There are 9 hidden switches. A switch that is on adds its own fixed numbers to the row, and there is some noise. The rows also spread widely along 11 directions, which tell nothing about the answers.
Known rows, each followed by its switches (1 for on, 0 for off):
-13; 0; 1; 12; -9; -12; 20; -5; -4; -22; 8; 3; -9; -6; -30; -34; 26; -18; 40; -2; -10; -47; 21; -25; -15; 3; -30; -3; 12; -16; -2	0 1 1 1 0 0 0 1 1
-39; 44; 29; -1; 21; -10; -4; -8; 0; -31; 17; 14; -7; -12; -16; -6; 42; -22; 32; 8; 8; -24; -12; -22; 6; 24; -11; -1; -4; 1; -12	1 0 0 1 0 0 1 1 1
-6; 17; -14; 33; -17; 13; 3; -3; -36; -28; -2; -17; -40; -7; -31; -62; 11; -25; 57; 23; -9; -88; 37; -3; -12; -17; -56; -1; 16; -4; 4	1 1 0 1 1 1 0 1 1
-27; 60; 39; 13; 40; -29; -9; 31; -12; -32; -1; -48; -15; -39; 21; -28; 42; 24; 49; 81; 54; -31; -75; -1; 36; 45; -59; -17; 1; -25; 36	1 0 0 1 1 0 1 1 0
-56; 14; 50; 7; 52; 19; -14; -11; -12; -30; -14; -21; -25; -4; -37; 5; 7; -29; 10; 34; 67; 12; -31; -30; 0; 26; -3; 34; 12; -4; 20	1 1 1 0 1 0 0 1 1
-17; -4; -7; -27; -10; -36; 12; 9; 27; 12; 31; 23; -40; -26; 0; -14; 69; -39; 48; 31; 0; -23; -15; -60; -22; 29; 7; 23; -2; -20; 14	1 1 0 1 0 0 0 1 1
-24; 40; 4; -24; 22; -18; -16; 8; 3; -9; 20; 1; -10; -25; -3; -13; 29; -25; 22; 4; 13; -28; -25; -10; 13; 18; -9; 22; -9; 0; 18	0 0 0 1 0 1 0 0 1
21; 20; -11; 0; -12; -54; 28; 24; 26; -51; -7; 13; 22; -23; -15; -32; 30; -11; 34; -18; 7; -8; -7; -49; -28; -6; -30; 32; -3; -24; 26	0 1 1 1 0 0 0 1 1
-21; 18; 38; -44; 17; -9; -7; 23; 16; 25; 7; -24; 46; -4; -48; 13; 3; -25; -16; 43; 39; -16; -19; -29; 22; 41; 14; 24; -24; -12; 4	0 1 0 1 1 0 1 0 0
-2; 20; 8; 23; -6; -34; 49; 17; -7; -51; 14; -1; 8; -7; -5; 2; 14; -19; 24; 6; -24; 6; 24; -40; -37; 4; -7; -5; -9; 0; -4	1 1 1 0 0 0 0 0 0
-26; 8; 22; 24; 16; -24; 32; 30; 18; -53; -15; -9; 13; -27; -42; -24; 24; -11; 17; -1; 18; 12; -11; -57; -10; -9; -22; 24; 9; -16; 19	1 1 0 1 0 1 0 1 1
-21; 28; 36; -19; 36; -48; 45; 2; 11; -54; -9; 6; 13; -34; -32; 4; 9; -11; 21; -14; 27; 10; -35; -33; 3; 18; -29; -7; 10; -38; 15	0 1 0 0 1 1 1 1 1
-26; 18; 24; 12; 30; -22; 8; 24; 14; -19; -4; -31; 12; -24; -28; -18; 25; 7; 27; 38; 27; -33; -32; -10; 29; 42; -46; 1; -7; -25; -4	0 1 0 0 0 0 0 1 1
-32; 57; 37; -18; 36; -14; 0; 4; -21; -3; 10; -29; -20; -46; 1; -39; 17; 11; 35; 46; 38; -57; -70; 15; 57; 18; -66; -16; 22; -40; 25	0 1 0 1 1 1 0 1 1
12; 67; -29; 16; 4; -11; -38; 15; -23; -53; -9; -30; -47; -23; 38; -29; 15; -45; 48; 45; 51; -13; -32; -6; -68; -10; -15; 74; -8; 31; 76	1 1 0 1 1 0 1 1 1
-40; 30; 11; -6; -9; -17; -2; -15; -10; 21; 26; 9; -50; -73; 48; -29; 61; -28; 50; -31; 5; -43; -48; -6; 11; -2; -22; 61; 9; -44; 8	0 1 0 0 1 0 0 0 1
-22; 50; 33; -7; -12; -23; 2; 50; 19; 21; 15; -24; 33; -50; 7; -37; 40; 12; 11; 28; 30; -23; -58; -24; 38; 10; -25; 41; -3; -30; 31	0 1 0 1 0 0 1 1 0
-19; 15; 12; 11; -52; -24; 37; 34; -18; 16; 5; -17; 36; -51; -4; -48; 18; 3; 17; -19; -4; -43; -1; -13; 18; -40; -46; 35; -3; -57; 0	1 1 1 1 0 0 1 1 0
-14; 64; 24; -9; 19; -25; -16; 26; 0; 1; -4; -31; 46; -34; -10; -7; 16; -2; 7; 21; 39; -19; -49; 9; 31; 24; -25; 50; -24; -4; 15	0 1 1 1 0 0 1 1 0
-2; 74; 14; 49; 35; 8; -26; -8; -19; -96; -21; -19; 8; 18; -36; -8; -5; -20; 29; 17; 16; -37; 20; 12; -30; 29; -30; 0; -16; 52; 0	0 0 0 0 1 0 1 1 1
-38; -12; 19; 13; 39; -27; 23; 0; 0; -25; -1; -23; -20; -19; -27; -2; 30; -8; 46; 43; 22; -31; -17; -11; 12; 49; -41; -23; -4; -30; -13	1 1 0 0 0 0 0 1 1
-50; -19; 29; 24; 3; 25; 6; 5; -50; 9; -6; -46; -1; 3; -51; -7; -13; -28; 8; 57; 22; -52; 36; 7; -3; 8; -32; -7; 0; -25; -25	1 1 1 0 1 0 1 1 1
5; 57; 8; -32; 11; -14; -2; 18; 5; -31; 16; 9; -9; 0; -10; -23; 10; -27; 30; 26; 23; -15; -21; -46; -11; 17; -10; 21; 8; 14; 34	1 1 1 1 0 1 0 0 1
-21; 33; 9; -11; -7; 12; -3; 1; 3; -24; 17; 11; -7; 3; -18; -25; -2; -16; 6; -17; 22; -9; 6; -29; -19; -29; 8; 27; 10; 4; 39	0 0 0 0 0 0 0 1 0
-45; 24; 21; -2; 28; 6; -10; -10; -42; -8; 4; -18; -23; -5; -21; 16; -10; -41; 2; 39; 25; -10; 7; 7; -10; 1; -3; 20; -1; 6; 7	1 0 1 0 1 1 0 1 1

New rows, each followed by its switches (1 for on, 0 for off):
-30; 72; 55; -18; 11; 15; -24; 42; 16; 13; 15; -16; 21; -29; -8; -44; 23; -2; -3; 23; 57; -9; -68; -43; 51; 15; -17; 55; 20; -6; 43	0 1 1 1 0 1 0 0 1
-35; 40; 13; 19; 45; -14; 6; -11; -33; -53; 7; -22; -27; 3; 5; 27; 12; -16; 30; 49; 11; 2; -3; 15; -20; 27; -14; -17; -9; 19; 4	1 0 1 0 0 0 0 1 0
-1; 35; -7; -8; 6; -30; 8; 14; -5; -31; 6; -8; -2; -14; 7; -38; 15; 4; 34; 10; 30; -33; -22; -14; -4; -6; -42; 2; 6; -27; 36	0 0 1 1 0 0 0 1 1
-9; 39; 22; -12; -1; -37; 26; 55; 4; 7; 19; -27; 35; -34; -8; -18; 12; 0; 3; 46; -7; -20; -26; -22; 22; 13; -24; -1; -8; -22; 7	0 1 0 1 0 1 0 0 1
-20; 26; 4; -8; 23; -59; 58; -13; -20; -62; 12; 6; -16; -37; 16; 4; 19; -1; 49; 1; -4; -9; -23; -2; -16; 0; -38; -38; 6; -38; 8	1 1 0 1 0 0 1 1 0
-24; 68; 35; -15; 10; -27; 7; 4; -17; -11; 28; -2; -23; -40; 43; -11; 48; -15; 48; 33; 14; -30; -59; -8; 12; 48; -36; 4; 8; -21; 7	0 1 1 0 1 0 1 0 1
-9; -20; -2; 0; 15; -47; 48; 6; 11; -52; -4; 6; -32; -23; -24; -18; 28; -27; 44; 13; 13; 3; -1; -62; -41; -9; -23; 0; 17; -36; 32	1 1 0 1 1 1 0 1 1
13; 59; 1; -21; 20; -63; 25; 43; 14; -52; 8; -4; -1; -34; 29; -6; 26; -22; 29; 42; 24; 30; -53; -49; -25; 21; -15; 28; -6; -2; 51	1 1 1 1 0 1 0 0 1
-18; 23; 16; -37; 11; -20; 6; -7; -6; -24; 9; 14; 13; 9; -34; 35; -4; -47; 2; 7; 20; 8; 18; -27; -28; 9; 23; 22; -20; 8; 10	1 0 1 0 1 0 1 1 0
1; 20; -17; -17; 18; -30; -7; 0; -3; -22; -8; -7; 15; -8; -39; -19; 10; -16; 29; -1; 19; -52; 3; 10; 8; 9; -39; 18; -14; -11; 9	0 0 1 1 0 1 0 1 1
-24; 41; 16; 28; 30; -10; 5; -5; -22; -66; 2; -10; -45; -17; 5; -18; 35; -16; 43; 21; 23; 11; -18; -26; -24; -8; -25; 7; 22; 10; 44	1 0 1 1 1 1 0 1 0
-4; 42; 28; 23; 5; -15; -3; 21; 26; -32; -11; -3; 35; -20; -35; -14; 31; -21; 16; -9; 10; -21; -1; -36; 6; 33; -10; 52; -23; 10; -15	0 1 0 0 1 0 0 0 1
-58; 49; 30; -20; 36; -10; 24; -31; -27; -27; 26; 18; -43; -31; 0; 8; 16; -18; 29; 0; 1; -15; -28; 2; 15; 9; -20; -19; 23; -12; -2	1 1 0 0 0 1 0 1 1
-9; 23; 2; 39; -36; -8; -7; 29; 8; -24; 12; 1; -7; 1; -33; -15; 57; -49; 44; 48; -44; -50; 55; -42; -38; 44; -13; 13; -24; 37; -28	1 0 0 0 1 1 1 1 1
-16; 35; 17; -40; 29; -47; 18; 6; -23; -24; 8; -12; -13; -23; -1; -7; 12; -9; 38; 55; 32; -30; -39; -7; 12; 22; -48; -34; 8; -41; 32	1 0 1 1 1 1 1 1 1
-2; 33; 0; 11; -3; -4; 13; -4; -14; -37; 3; 6; 18; 2; -36; -9; -3; -34; 15; -28; -20; -35; 36; -5; -20; 1; -18; 17; -8; 15; -17	0 1 1 0 0 1 0 0 1
-21; -19; 9; 37; 35; 2; 13; 25; 6; -76; -17; -40; -2; 18; -53; -26; -2; 2; 13; 31; 53; 9; 12; -47; -33; -7; -12; -15; 14; -6; 51	0 0 0 1 0 0 0 1 0
-23; 49; 6; -35; 74; -69; 28; -21; -19; -61; 7; -7; -39; -27; 33; 46; 18; -25; 52; 54; 34; 20; -64; 11; -27; 63; -29; -29; -10; -15; 17	1 1 1 0 0 0 1 1 1
-21; 52; 13; -26; 38; -12; -35; 15; 3; -1; 26; -14; -5; -5; 5; 13; 33; -29; 20; 62; 32; -26; -38; -5; 0; 60; 1; 7; -22; 18; 15	0 0 0 1 0 0 1 0 1
14; 12; -16; -23; 3; -53; 23; 16; -12; -31; -5; -19; -8; -16; -18; -13; 4; -33; 44; 50; 18; -28; -4; -23; -35; 16; -38; 2; -4; -26; 29	1 1 1 1 1 1 1 1 1
5; 2; -1; 8; -24; -32; 48; 11; -2; -57; 8; 16; -31; -14; -15; -33; 29; -36; 60; 12; -10; -21; 19; -64; -56; 2; -37; -5; 25; -27; 20	1 1 1 0 1 1 1 1 1
-39; 90; 48; -26; 27; -11; -3; 6; 7; -23; 31; 18; 0; -19; 4; 12; 20; -17; 7; 20; 16; 4; -48; -24; 21; 33; 6; 18; 0; 18; 8	1 1 0 0 0 0 0 1 1
-16; 38; 16; -24; 11; -19; -13; -16; 6; -33; 7; 19; -2; -5; -24; 10; 29; -37; 29; -1; 17; -13; -5; -18; -12; 33; 2; 31; -20; 6; 2	1 0 1 0 1 0 1 1 0
-12; 58; 28; -4; 28; -30; 2; 11; 20; -45; 6; 14; 45; -5; -26; 42; 6; -45; -15; -8; -4; 33; 1; -27; -19; 30; 33; 44; -38; 45; -17	0 1 0 0 0 0 0 0 1
-55; 96; 52; 8; 41; -4; -15; -5; -5; -43; 32; 22; -12; -20; 2; 18; 48; -28; 1; 10; -17; 22; -26; -16; 4; 24; 18; 14; 1; 55; 4	0 0 0 1 0 1 0 1 1
-12; 2; -4; 36; 38; 4; -16; -31; 17; -61; -22; -5; -49; 0; -42; -23; 46; -24; 61; -3; 39; -24; 2; -28; -38; 37; -18; 31; 0; 14; 16	0 1 0 0 1 0 0 1 0
3; 34; 24; -15; 17; -14; -17; 14; 28; -43; 3; 21; 12; 9; -32; 3; 33; -41; 17; 15; 31; 15; -3; -76; -23; 36; 24; 48; -15; 28; 22	1 0 1 1 1 0 0 0 1
-5; 47; 31; 27; 16; -20; 27; 33; -7; -55; -5; -27; 41; -15; -13; -50; 6; 33; 35; 3; 20; -58; -23; -3; 46; 18; -82; -37; 10; -36; -5	0 0 1 0 0 0 0 0 1
-27; -11; -7; -8; -20; 5; 2; 14; -2; 5; 6; -9; -21; -24; -25; -60; 26; -8; 40; -3; 30; -50; -3; -30; 2; -36; -32; 22; 18; -42; 41	1 0 0 1 0 1 1 1 0
-35; 21; 12; -20; 10; -12; -13; -2; 2; 29; 18; -8; 0; -25; -19; -9; 32; -17; 18; 23; 11; -52; -22; 3; 28; 23; -18; 23; -8; -17; -10	0 1 0 1 0 0 0 1 1
-31; 30; 9; -8; 37; -22; -6; -13; -1; -27; 12; 3; -32; -19; 9; 12; 34; -37; 23; 14; 32; 16; -32; -21; -29; 17; 8; 40; 1; 4; 29	0 1 1 1 0 0 0 1 1
-1; 90; 21; -32; 21; -38; 12; 5; 2; -34; 22; 5; 29; -24; 12; 8; -1; 0; 10; 1; -5; -21; -33; 8; 25; 27; -13; 2; -19; 11; -1	0 1 0 0 0 0 0 0 0
